There are 4 nested groupings, the coarsest first. Each group lies inside one group of the grouping before and may be the whole of it. The rows also spread widely along 15 directions, which tell nothing about the answers.
In the rows, 128 means zero.
Known rows, each followed by its group in each grouping:
[ 83  79  93 142  97 104 107 145 130 150 120 125  99 110 178  72  92  87
 160  87 165 134 122 131 175  66 151 138 132  96  89 165 184 137  92  55
  96 155 193  95 145 103 127 126 138 158 169 123 138]
K_318 keroz Pes mebod
[ 78  26 181 101 115 169 133 118  94  61 183 131 129  79 134 160  91 111
 141 168 156  97 128 117 134 121  98 158 122  69 151 121 141 133 111 113
 153  75  98 143  87 136 145 164 130 173 131 106  87]
K_318 keroz gotig fogev
[147 119 142 148 157 139 165 107  97 114 131 147 113  71 158 137 154 106
  78 118 123 102 160  97 116 135 153  84 153 138 146 104 109 108 116 124
 135 115 100 186  57  91 144 126 104 116  97 140  46]
K_318 Buke Pim danov
[134 225 116 118 145  79 131 175 143 121 151 162 151 150 132 136 127 135
 155 106 110 159 117 144 149 132 141 135 163 113 165 100 119 142 163 136
 175 126  51  79 162 131 124 172  83 126 135 162 163]
K_758 buv Tok vob
[ 99 109 166 145 140 103 147 106 156 106  94  89 162  42 115 151 135 104
  81 135 146 136 124  44 139 105 120 137 145 106 122 128 130 158 116  89
 129 126 163 128 103 108 115 170  89 142 134  98 144]
K_318 keroz Pes gat
[126 176 125 146 136 105 167 145  96 164  97 170 104  97 206 113 148  91
  85 112 144 126 144 112 129 124 177 125 152 132 141 131 107 151  77  83
 139  97 132 160  54 122 111 138 125 116 135 147 103]
K_318 Tena Tek gop
[171 230 102 125 146 148 150 111 141 167  94 112  91 112 141 139 103 120
 121 128  90 115 184 124 172  88 185 125 197 153 108 117 100  94 142 125
 116 180 149 139 157 129 139 166  90 130 123 174 112]
K_758 poma Dut vebe
[151 176 109 141 144 103 154 145 104 170 103  80 113  91 124  89 125 135
 115 135  74 140 138 136 119  98 119 136 163 136  82 108 142 109 162 162
 148 143 163 118 178 130 139 133  99 133 160 176 134]
K_318 kobes Fute fisu
[154 150 174 118 153 115 193 107 109 119  90  83 136  50 122 131 159 128
  88 194 120 127 126  90 101 111 104 136 162 138 100 107 138 148 130 147
 159  99 170 129 100 134 127 151 110 129 167 154 122]
K_318 keroz gotig tubu
[138 148 132 122  98 124  70 140 170 133  97 118 154 119  79 140  98 117
  68 123 105 175 152 114 118 114 110 123 155 126 108  97 111  90 109 127
 117 144 169 122 187 111 147 146  74 145 112 129 137]
K_318 keroz Legip zer
[165 169  84  92 161 176 175 135 115 139 106 147  61 142 166 123 100 117
 156 130 116 132 160 140 183  60 177 177 178 130 105  87 113 154  89 134
 117 140 109 156  89 175 115 162 153 155 127 187 107]
K_758 poma Lal Sebon
[113  65 141 138 182 145 140 110 106 102 138  61 147  60  84 146 111 145
 138 109  87 116 137  93 134 105  74 126 151  93 126 102 129 131 186 180
 151 138  94 134 150 124 114 172 103 154 115 130 106]
K_758 poma Nif Poz
[143  96 143  94 165 126 116 108 131 149 125 140 127  75 107 110 102 102
  95  91 103 159 120 143 130  84 134  83 164 122  43  67 132 109  79 174
 104 137 173 138 142  95 126 121  87 124 134 131  65]
K_318 Buke Pim danov
[136  80 104 132 116  99 101  97 124 127 137 133 126 121  82 148 120  94
  86  90 143 100 165  85 155  95 137  65 134 124 115 102 161  88  92  80
 100 148 173 138 135  37 106 133  80 125 130 109 112]
K_758 poma Dut vebe
[105  65  94 174 126  94 124 138 107 153 103  91  95 100 173  65 131  92
 137  73 165 116 131 103 140  75 125 134 125 106 103 162 183 138 116  69
 111 153 183 104 119  78 118 130 144 160 167 152 135]
K_758 poma Dut vebe
[116 154 125 123 141 120 137 132  98 117 143 130 129 104 150 118 122 120
 163 121 120 109 143 143 131 127 122  92 160 126 147 139 115 110 153 119
 152 118 108 113 137 112 115 127 123 129 138 127 108]
K_318 Tena Tek gop
[129 138  95 125 131 105 173 155 138  92 136 106 164 137  97 156 151 159
 159 167 112 129  97 116 149 116  86 147 150 128 175 125 175 158 199 123
 189 113 103  79 138 114 105 157 106 118 170 140 179]
K_318 Tena Tek gop
[ 95 128  35 153 130 101 120 181  86 170 151 120  92 179 140 123  80 109
 129  78 106 123 182 143 190  87 155 171 142 102 146 114 155 141 140  88
 124 143 117 129 171 105 103 205 120 174 139 172 170]
K_758 buv Tok vob
[109 100 180  96 107 147 137 124  54 108 138 109 106  71 132 110 107 111
 129 176 126 101 155 137  96 124  94 127 135  93 101 118 123 103 111 142
 158  82 139 148 144 162 136 115 127 161 142 125  92]
K_318 keroz gotig tubu
[128 194 190 132 171  46 155 147  96  99 148 138 137  62 173  72 173  98
 147 137 161 133 109 123  70 151 111  96 144 124 134 135 117 139 117 104
 164  84 100  73 106  88 125 142 130 134 175 168 130]
K_318 keroz Legip zer
[122 103 208 107 162 144 111 110 134 106 137 136 181  69 109 163 109 119
  71 139 111 143 131 124  91 147  86 104 163 123 129  95  94 118 107 167
 145  76 139 127 104  98 142 171  84 132 130 134  71]
K_318 keroz Pes gat
[101 165 141 156 127  93 113 163 118 145  97  59 153  76 101 117 108 128
  86 134  95 150 158 107  98 124  88 154 146 110 122 129 116 116 168 132
 157 125 152 109 204 127 132 187  92 167 137 150 175]
K_318 keroz gotig tubu
[110  98  86 151 116 131 127 152 106 167 122 147 126 122 140 150 104 124
  87  95  88 132 149 137 162 111 147 123 143 113 142 112 144 133 135 132
 144 121 122 164 125 131 122 145 101 121 115 134  89]
K_318 keroz gotig tubu
[156  63  76 140 103 116 142 107 103 149 114 121 143 167 107 155 153 130
 102 135 127  83 144 126 152 108  99  74 153 169 151 143 212 117 146  93
 150 112 207 108 104  48  99 111 111  93 186 152 111]
K_758 poma Dut vebe
[114 116 135 115 117  58 111 126 121 148 149 148 119  71  96  97 113  93
 115  66 127 136 108 103 147  92 157  75 123  72  57  84 167 108  92 127
 118 160 136 124 186  97 112 107  55 119 136  94 121]
K_758 poma Nif Poz
[153 125 114 129 185 119 152 127 122 116 148  94  99 104 127 109 117 121
 131 116 117 138 139 121 138  84 126 152 159 119 100  85 148 135 142 154
 118 154 123 112 128  85 150 186 114 166 153 191 114]
K_758 buv Tok vob
[128  92 101 168 159 130 107 127 142 145 147 104 131  90 102 135  94 130
  83  74  71 141 153 124 145 101 134 103 153 115 111  89 137  95 164 167
 110 172 126 146 163  70 160 165  73 135 111 148  72]
K_318 keroz Pes gat
[ 95 148 149 144 118  79 166 140  82 146 128 140  82  52 225  55 147  92
 165  91 162 111 108 112 135 112 176 121 130  81 101 157 152 141 123  95
 154 139 109 118 114 155 142  84 118 135 151 130 102]
K_758 buv Tok vob
[ 82  86 122 133 133  81 180  86  87 138 141  88 140  47 113 147 130 109
 145 131 119  72 130  70 189  92 139  87 142 107 106 139 178 137 154  82
 148 129 167 129 136 106  72 121  91 114 161  70 133]
K_318 kobes Fute fisu
[138 157 127 148  98 108 163 107 138 132 124 138 136  87 149 152 160 132
 113 121 118 102 126  86 158 134 168  80 156 125 156 136 154 109 179 112
 167 155 109 136 117 121 151  91  58  88 122 109  91]
K_758 buv Tok vob
[111 141 120 137 111 132 143 109 126 182  84  95  88  73 173 107  95  96
 108 112 128 122 158  98 175  73 181 151 167 111  71 145 144 125 112  98
 106 177 205 142 147 144 143 138  93 155 143 132 120]
K_758 buv Tok vob
[101 122 151 117  89 148 165 103 127 143 132 164 150  86 148 194 116 123
 105 155 112  92 126 101 183 133 169 114 158 116 155 135 137 124 129 102
 170 100 135 161  87 156 125 115  67  90 124  84  83]
K_318 kobes Fute fisu

New rows. What belongs after each?
[ 91 179 172 113 130 127 144 129 144 155 125 119 173  77 109 199  81 129
  78 165  81 129 147 117 161 136 140 145 180 112 135 117 109 134 148 138
 168 101 148 125 161 145 124 205  45 125 139 124 133]
K_318 keroz Pes gat
[118 163 125 130 157 104 149 157 154 113 122 124 171 119 126 150 134 145
 153 121 115 146 104 113 147 121 109 149 161 117 170 125 136 168 173 129
 180 113  83  78 128 127 106 180 102 129 144 156 164]
K_758 poma Lal Sebon
[153 182 126 112  69 111 135  94 135 148 125 162 112 119 148 136 130 104
 134 138 142  80 148 122 167 115 185  56 163 145 121 151 159  71 122  72
 136 154 173 113 145  94 142  78  69  89 152 114  97]
K_758 poma Dut vebe
[ 98  96 133 133 152 148 167 132 124 178  88 124 168  77 123 186 109 142
  66 122  65 147 118 112 166 113 125 146 169 112 127 101 128 182 144 173
 172  97 139 160 104 177  95 166  82 106 128 122  95]
K_318 keroz Pes gat
[134  93  86  98 104 150 142 134  98 107 161 110  87 126  75 137  90 134
 147 149  88 112 150 135 174  76 126 135 136  92  96  73 164 105 149 152
 137 151 112 152 185 147 132 121  99 148 130 120 115]
K_318 keroz Pes gat
[ 69  98 170 142 109  97 142 155  72 103 162 136 153  89 137 147 130 111
 104 143 140  98 139 104 109 161 100 127 113  83 182 135 132 138 134  94
 187  59  87 133 112 123 114 156 101 142 136 115 129]
K_318 keroz Pes gat
[120  67 135  85  64 150  85 129 154  83 160 165 165 145  77 168 100 124
 118 144 133 130 120 136 142 126  97  97 137 109 140 104 160  82 117 118
 149 108 135 119 156 100 149 105  69 123 121  90 105]
K_318 Buke Pim danov
[151  73 120 124  84 186 140 108  95 103 128 118 106 141 110 181 122 131
  66 175 121  88 189  98 133 127 113 139 142 129 165 102 142  93 131 120
 146 110 140 188  93 124 163 132  97 146 109 142  83]
K_758 buv Tok vob
[116  87  45 131  83 142 124 157 117 174 126 163  77 148 145 129  84 111
 115  94 104 133 146 144 207  63 188 148 134  99 105  99 176 131 104 107
 112 160 140 173 140 148 128 123 110 132 120 124 101]
K_318 keroz gotig tubu
[144  86  77 136 121 107 182 125  86 121 144 154 107 127 167 103 170 127
 179 121 133  95 101 128 166  98 140  91 138 136 141 134 193 140 149 101
 159 119 112 123  72 114 109  63 144  91 164 126  89]
K_318 kobes Fute fisu
[157 127 156 116 107 185  76 121 165  93  83 110 111  98 143  82 110 121
 144 112 141 159 142 123  92 102 101 128 157 118 105 129  94  75 115 143
 113 164 134 122 141 146 186  87 127 166  97 143  86]
K_758 poma Lal Sebon
[131 146 118 161 160 168 141 126 154 125  61  84 129  81 176 115 131 118
 133 113 125 147 149  98 137  98 126 151 184 149 140 158  95 138 149 108
 124 154 138 134  96 135 140 158 143 156 105 155 115]
K_318 Buke Pim danov
[167 175  98 144 202  79 179 128 112 157 126  86 107  85 108 114 132 123
  88 129  86 139 152 114 139  77 142 124 169 148  77  75 150 138 137 149
 112 152 165 122 142  64 119 200 102 134 173 200 127]
K_318 keroz Pes mebod
[161 105 111 146 145  96 187 115  48 133 157 108 103  95 127 108 163 130
 110 152 102  77 150 134 111 122 113  67 144 147 118 112 187 104 166 142
 159 112 150 134 116  66 131 102 115 104 182 169  74]
K_318 keroz Pes gat
[161 105 159 119 170 128 159  73 106  95 106 103 129  77 141 123 154  98
 114 160 163 102 157  92 114 104 105  82 168 166 114 132 134 127  86  88
 106 103 196 123  54  56 116 141 152 135 168 147  90]
K_318 keroz Pes mebod
[ 79  81 133 132  76  91 140 154 132 137 137 168 166 103 119 176 125 118
  75 130 131 133  98  96 160 126 140 138 115  83 154 115 178 161 118  96
 175  91 123 138 112 132 114 143  65 108 139  91 136]
K_318 keroz gotig tubu
[126 138 162 130 101 145  94 137 157 145  47  99 170 111 133 135 124 124
  72 134 129 173 136 103 101 130  85 156 166 132 132 140 107 132 119 127
 152 110 187 112 131 153 142 140  98 147 129 143 146]
K_758 buv Tok vob
[121 139 184 114 184 101 125 100  77  79 138  92 119  32 127  89 127  87
 146 117 145 115 170  98  90 112 104  81 149 108  99 106  75 106 100 121
 117 117 108 134 131 100 109 149 141 169 116 114 101]
K_318 keroz gotig tubu
[103  90 170  80  73 149 118 158 111  76 188 176 119 124 142 133  93 116
 155 174 152 119 107 163 123 132 113 153 119  75 143 115 155 114 105 123
 168  74  90 114 128 151 171 126 110 153 146 126  97]
K_318 keroz gotig tubu
[151 129 124 120 114  59 143 109  92 118 163 133 130  97 103 108 153 112
 129 140 128  94 131 133 122 118 126  34 140 140 105 117 192  83 142 110
 142 127 162  99 160  45 126  92  89  97 182 125 103]
K_318 keroz gotig tubu
[129  92 154 129 179 157 107  92 109 115 132 135 118  91 194  95 109  86
 156  93 151 115 157 143 121 108 125  93 173 148 123 147  96 104  77 103
  92 112 154 126  58  76 137 135 168 153 133 145  46]
K_318 kobes Fute fisu
[115 127  73 130 128 115 117 183 100 121 142 147 118 152 121 115 114 127
 144  90 105 148 138 145 141 108 116 135 129  99 153  94 123 132 138 130
 151 122  66 136 150 135 102 139 125 144 112 132 138]
K_318 Tena Tek gop
[153 159 118  82  78 120 109 128 115 140 115 150 126 142  82 136 115 125
 133 129 104 122 141 143 149 110 127  76 152 122 103  99 139  82 122 135
 155 133 144 120 193 147 108  77  76 103 135 111 123]
K_758 poma Dut vebe
[160  80 114 109 115 135 125 125 141  90 157 125 140 120  54 153 128 150
  96 144  95 137 116 119 121 113  92 101 134 116 121  62 166  91 156 173
 145 136 119 136 153  82 154 113  67 117 129 123  95]
K_318 Tena Tek gop
[102  79 144 103 100 190  95 125 157  80 136 123 151 139 123 174  84 129
 147 142 142 133 141 117 161 118  97 169 156 102 171 133 123 123 138 112
 144 119 112 116 124 146 150 164 109 170 109 116 122]
K_758 buv Tok vob
[157 119  97 115 161 102 172  89  97 129 202 126 114 103  72 174 117 140
 115 119  69  82 155 117 184 105 164  60 161 121 110  56 176  92 181 170
 140 163 102 149 161  64 129 145  46  99 140 133  70]
K_758 buv Tok vob
[160 132 116 105 137 142  92 132 117 164 103 139 113 108 119  84 102 128
 130  67  80 162 139 166 117  96 122  77 163 121  64  83 113  84 118 196
 126 157 137 133 178 142 134  73 102 122 114 146  64]
K_758 poma Lal Sebon
[124  46 122 173 113 126 108 119 148 106 136 104 153 102  98 159 126 120
  50 124 130 126 146  81 119 123 101 125 126 122 153 116 167 105 136 103
 122 130 159 143 106  44 166 166  88 144 129 137 102]
K_318 keroz gotig fogev
[164 180 145 123 151 151 124 136 145 126  91 112 160  99 147 111 133 158
 162 132  79 161 117 174 103 130  90 100 194 157 136 138 105 107 194 191
 168 133 116  85 156 152 157 110 122 114 137 166  84]
K_318 keroz gotig tubu
[144  46  96 156 136 165  91 138 132 114 100 111 112 132 128 109 113 110
  79  96 134 158 160 114 117  89  95 145 135 130 123 103 133 122  88 119
  88 135 160 156  88  82 152 153 147 169 115 165  89]
K_318 keroz Pes mebod
[ 61 100 135 159  95 131 125 152 142 151  99 145 143  85 173 151 103 102
  85 102 137 139 127  88 166 116 155 167 133  82 152 150 127 163 109  79
 145 114 128 152  98 160 125 159  94 141 111 100 128]
K_318 keroz Pes gat
[113 165 197 125 162 120 182  91 121 127 111  68 141  20 115 162 121 118
  85 170 117  97 158  58 124 121 129 142 167 113 111 123 111 132 144 126
 154 118 157 135 126 122 126 193  71 149 142 139 131]
K_758 poma Lal Sebon
[125  98 115 134  97 117 161 136  92  68 173 128  97 121 128 139 146 120
 140 149 156  86 144  82 147 121 130 141 111  87 172 109 165 120 151  88
 162 124  65 147 106 118 147 127 103 152 121 124 130]
K_758 buv Tok vob
[100  85 113 133 117 101 154  93 138 155 122 150 139  68 150 146 129 102
 113  91 138 111 107  90 191  91 179  73 149 115 109 135 174 141 109  83
 122 145 176 138  94  89  98 104  84  88 148  70  90]
K_318 Tena Tek gop
[122  76 135 127 125 168 106 136  86 149 101  97 149 130  95 156  95 126
  52 150  88 130 183 140  99 128  63 137 157 137 132 105 115 113 117 153
 144  75 184 155 135 121 120 167 117 153 133 158 103]
K_318 keroz Pes gat
[149 184 122 102  81  64 117 163 126 139 121 139 144 134  60 123 131 127
  84 152  99 157 122 131 113 117 109 106 135 115  92  75 161 104 125 140
 163 118 155 104 214 119 124 110  54 109 161 131 172]
K_318 keroz Pes gat
[137  81 102 137 169 103 164  92 146 135 127 139 151  97 113 172 145 123
 114  87 119 110 110  84 193  86 153  83 159 130 131 104 173 157 135 116
 132 145 134 126  78  70  85 148  86  88 146 118  92]
K_758 poma Dut vebe
[159 155  99  87 112  72 115 168  84 103 169 185  88 158 104  87 130  96
 136 120 139 143 138 159 120  99 137  98 118 107 100  58 148 107  68 115
 127 109  94 123 155 100 112 113 123 136 145 145 134]
K_318 keroz gotig tubu
[ 78 184 173 144  91 133 122 160 127 126 133 100 126  73 164 121  85 116
 131 159 124 123 150 122 120 140 132 173 145  87 145 165 106 102 156 102
 162 123 120 108 181 158 177 171  88 173 131 143 146]
K_318 keroz Pes mebod
[124 135 119 142  66 104 113 142 113 159 116 150 118  99 135 107 131 113
  79 108 118 127 134 120 115 131 148  82 127 113 113 125 146  76 123 113
 142 138 153 151 159 111 151  67  67 107 123 103  96]
K_318 Tena Tek gop
[140 155 118 117  81 110 126 144 150 121 142 142 117 114 103 128 114 116
 103 143 120 135 128 119 141 108 151 120 142 113 103  97 162  84 130 117
 137 151 138 127 178 106 166 120  56 127 131 129 130]
K_318 Buke Pim danov
[145 192 159  81  92 134  88 134 181 147  98 168 147 118 105 144  93 120
 110 116 108 171 114 136 145 111 148 115 167 110  89  93 106  96  98 153
 141 144 139 111 183 163 144 114  49 111 116 117 118]
K_758 poma Dut vebe
[163 186 185  91 114 171 134  77 144  80  82 118  97  84 180 108 133  90
 153 167 186 118 164  90 124 105 146 125 180 142 114 149  82  98  80  78
 109 142 159 127  87 148 164 105 138 162 120 125 105]
K_758 buv Tok vob
[172 144 163  88  88 150 168 110 108  90 116  98 145 107  62 171 148 160
 112 217  98  99 132 101 108 138  74 116 156 128 137 100 152  97 173 167
 198 103 130 130 159 159 138 103  70 110 145 133 130]
K_758 poma Nif Poz
[ 98 156 111 100 140  75 127 158  72 137 167 165 107 136 135 114  96  74
 132 110 144 115 167 146 148 105 151 113 142 110 116 102 127 126  66  70
 124  92 128 121 148  87  78 181 118 154 147 139 155]
K_318 Buke Pim danov
[114 177 130 165 121  75 139 164 169  57 147 123 130  86 152 101 151 119
 175 115 165 144 100  75 138 118 138 144 123  88 172 142 137 137 167  70
 148 161  43  84 132 108 159 148 108 148 120 126 170]
K_318 keroz Pes mebod
[ 99  59 125 126  74 137 144 117  84 135 128 146 108  90 165 115 124 108
 137 127 141  93 126 122 158 108 142  92 128 101 118 150 169 119 113  93
 147 117 152 150 109 146 125  62 118 112 142  89  74]
K_318 keroz Pes mebod
[147 152 120 123 118  77 127 110 103 155  95 165 125 100 144  98 153  87
 103  91 136 127 145 117 135 107 156  38 154 146  92 119 133 111  75  89
 115 128 176 135 116  90  91  71 110  92 143 104  97]
K_318 keroz Pes gat
[160 197 104  92 112 161 117 114 184 129 102 143 136 145 112 166  92 125
 139 144 101 146 152 125 188  92 159 128 195 152 125 108 105 100 117 113
 116 155 151 125 146 143 132 143  91 122 114 123 130]
K_318 kobes Fute fisu
[162 182 147 141 202 105 135 134 116 100  94  75 139  72 142  71 152 127
 165 116 113 160 136 131  81 111  81 108 176 144 116 124  90 129 160 157
 140 134 108  86 138 114 125 150 161 153 145 176 124]
K_318 keroz gotig fogev
[177 164 105  94 107 162 101 126 190 136  61 138 122 131 113 121 113 133
 144 102 109 179 112 129 161  68 142 126 173 128  85  99 118 112 116 153
 120 182 141 117 158 175 137  88  99 119 110 125 117]
K_758 poma Dut vebe
[162 144  99 134 119 122  64 170 169  90 146 148 134 165 101 104 114 118
 115  98 125 173 141 147 102 118 103 115 143 133 141  91 124  73 128 129
 116 147 101 105 168  61 178 143  98 153 109 166 125]
K_318 Buke Pim danov
[ 62 108 187 143  92 142 157 160 139 126 139 121 139  43 140 167  92 129
  75 159 107 135 104  86 139 134 139 204 122  48 141 118 131 152 151 143
 184 104  89 156 132 193 175 177  48 151 114 114 119]
K_318 keroz Pes gat
[146 179 130  98  91 127  80 150 102 157  79 123 117 144 107 106 102 109
  89 123 112 160 181 141 100 117 106 126 157 127  94  97  92  88  89 135
 132 121 169 135 192 158 125 117 101 157 119 143 146]
K_758 buv Tok vob
[112 123 149 133  96 149 139 105  97 131 114 111 133  84 126 164 123 126
  90 135 109  97 172  86 140 139 131 106 151 110 151 128 111 100 155 123
 163 126 122 170 131 153 138 118  73 129  97 102  94]
K_758 buv Tok vob
[129 117  87  94 121 176 153 153 124 111 183 156 117 175 119 183  75 152
 165 169  84 116 135 178 199 102 139 165 163 115 162  98 162 133 163 146
 160 114  86 121 139 144 141 179 109 135 146 162 107]
K_318 keroz Pes mebod
[160 165 112 126 188 135 163 104  94 115 128 121 109 101 137 144 129 111
 128 130 108 106 185 119 151 101 150 100 179 153 140  99  96 124 123 120
 118 127 110 156  91  97 107 177 140 137 120 156  88]
K_318 keroz gotig tubu
[120 142 146  86 108 110 129 114 143 109 162 170 113 103 148 123 105 102
 170 113 154 123 111 127 177 100 174 103 152  93 106 112 148 115 103 104
 131 145 113 106 137 128 141 109  83 125 139 100 103]
K_758 buv Tok vob
[121 132 146 146  99  86  82 141 145  76 101 120 161  88 126  86 154 109
 147  95 161 157 116  93  92 130  89  83 126 109 144 146 114 105 130  88
 143 137 104  94 151 113 131  85 125 136 113  92 145]
K_318 keroz gotig fogev
[160 166 102 181 142 111 144 119 139 160  62  86 119  94 164 105 157 120
  85  99 121 140 158  83 128 106 143 121 170 157 127 141 131 123 154 107
 122 173 168 131 111  96 150 133 107 132 131 170 121]
K_758 buv Tok vob
[ 97 145 136 100  38 128  67 136 118 157  87 137 126 139 123 130  83  90
  94 122 145 133 179 116 141 116 135 124 145 106 110 139 116  87  74  70
 126 124 195 135 187 156 123 106  82 153 118  89 156]
K_758 buv Tok vob
[121 143 153 109 107 126 213 101  71 115 118 133  91  68 197 113 161 105
 177 192 159  71 128 108 152 114 156 110 156 127 128 166 155 147 120  72
 169  99 144 129  71 165 110  85 147 117 173 119 101]
K_318 keroz Legip zer
[140 104 172 145  76 163 112 104 135 120  99  84 127  76 120 137 116 115
  46 182 132 112 171  90  90 131 102 125 145 136 116 142 137  66 120 109
 122 129 215 149 135  92 196 126  83 150 133 143  92]
K_318 keroz Pes mebod
[105 121  98 162  86 122 162 171 115 194  70  90 102  82 141 107 119 123
  52 136  94 150 129 100 135  93 142 192 134 100  84 120 167 139 139 131
 156 141 180 164 159 172 146 135  76 145 136 154 147]
K_318 Buke Pim danov
[110 175 170 174 121  79 118 148 131 114  72 126 142  49 187  70 171  95
 112  86 164 155 123  74  84 139 127 103 132 111 142 161  87 131 112  78
 143 129 107 122 102 132 136 100 122 135 106 114 129]
K_318 keroz Pes mebod
[133  80 131 124  89 124 136 115 117 107 117 123 120  98 141 110 141 110
 128 149 156 114 121 114 129 101 118 109 134 121 114 142 181 116 116  93
 134 121 173 118 109 105 144  94 126 129 160 121 104]
K_318 keroz gotig tubu
[108 102 118 163 182 156 134 104  88 175  91  79 153  66 142 143 111 134
  98  88  66 114 177 126 129 123 103  83 184 149 136 140  91 115 173 160
 138 127 160 156 123 108 100 151 121 125 116 132  66]
K_318 Tena Tek gop
[120 202 124 143 147  52 184 159 130 134 122 111 121  78 153  94 151 106
 129 141 142 139 108 100 137 102 154 153 151 119 109 128 163 156 140  88
 154 132 135  87 143 101 121 174  94 136 175 164 186]
K_318 Buke Pim danov
[124  82 102 116 159 121 192  86  97 126 135 114 122  76 110 164 134 121
 134 138 108  95 135  89 197  79 148  96 159 124 111 101 164 158 136 116
 138 132 139 153  95 120  75 137 114 110 146 102  96]
K_318 keroz Legip zer
[105 122 118 126 123  67 128 119 133 143 135 102 136  76  89 121 111  96
 100 114 127 126 134  94 154  86 141  99 144 111  73 109 173 109 116  93
 114 153 192 110 186  62 111 153  64 138 157 108 155]
K_318 Buke Pim danov
[100  75 179 153 138 123 168 105 118  83 116  89 153  17 133 134 163 116
 101 137 144 109 116  51 108 132 102 111 131 101 138 135 133 134 150 114
 162 115 115 149  86 116 135 123  94 134 112  96 101]
K_318 Buke Pim danov
[158  99 100 130 160 121 171  96 112 144 188  99 122  93  64 170 108 149
  91 149  50  94 142 125 168 100 138  97 161 135  95  64 187  84 185 181
 137 154 148 148 159  57 152 157  50 108 156 157  72]
K_318 kobes Fute fisu
[128 126 174 117 204  85 115 112  70  91 115  81 122  42 122  54 137  83
 146  96 149 140 158 100  75  98  79  80 145 116  72 103  79 122  79 123
 102 115 134 115 130  89  87 139 164 174 134 130 119]
K_318 keroz Pes mebod
[126  50 117 154 108 173 114 170 168 126  95 110 141 128 137 127 112 145
  85 132 113 180  97 133 117 102  83 203 136 109 133 117 166 151 142 161
 146 119 149 121 107 141 183 154 116 155 141 176 107]
K_318 keroz Pes gat
[ 96  87 122  95 168 157 130 154 113 120 149 144 156 133 134 148  84 141
 198  96  98 138 104 169 171 106  95 150 166  91 152 116 131 171 152 170
 174  96  64  96 133 170  87 174 132 142 137 141 117]
K_758 poma Nif Poz
[154 185 120  79 114 157 105 138 136 182  85 143 109 148 147 120  78 117
 118 123 100 165 153 174 154  88 150 144 193 138  78 105 112 111  92 152
 121 137 186 118 167 170 140 134 102 141 142 167 113]
K_758 buv Tok vob
[119 154 119 135 117  52 154 126 107 138 143 131 126  93 131 112 149 110
 151 109 141  93 117 103 158 110 152  75 137 113 122 141 180 118 150  82
 159 141 132  90 155  84 101 112  81 102 171 119 143]
K_758 poma Dut vebe
[156 166 134 165 201 128 164 125 126 108 114  59 123  66 150  98 142 137
 140 137 104 135 147 115 106 109 103 137 176 149 130 133 115 126 185 147
 132 150 122 104 120  88 158 182 138 157 149 200 110]
K_318 keroz Pes mebod
[174 184 170 133  74  82 115 133 145 116  74 120 110  77 136  65 164  95
  64 162 166 157 131  92  56 118 123 114 131 132  82 122 140  85  78  95
 121 131 198 118 139  99 183  86  95 138 152 148 136]
K_318 keroz gotig tubu
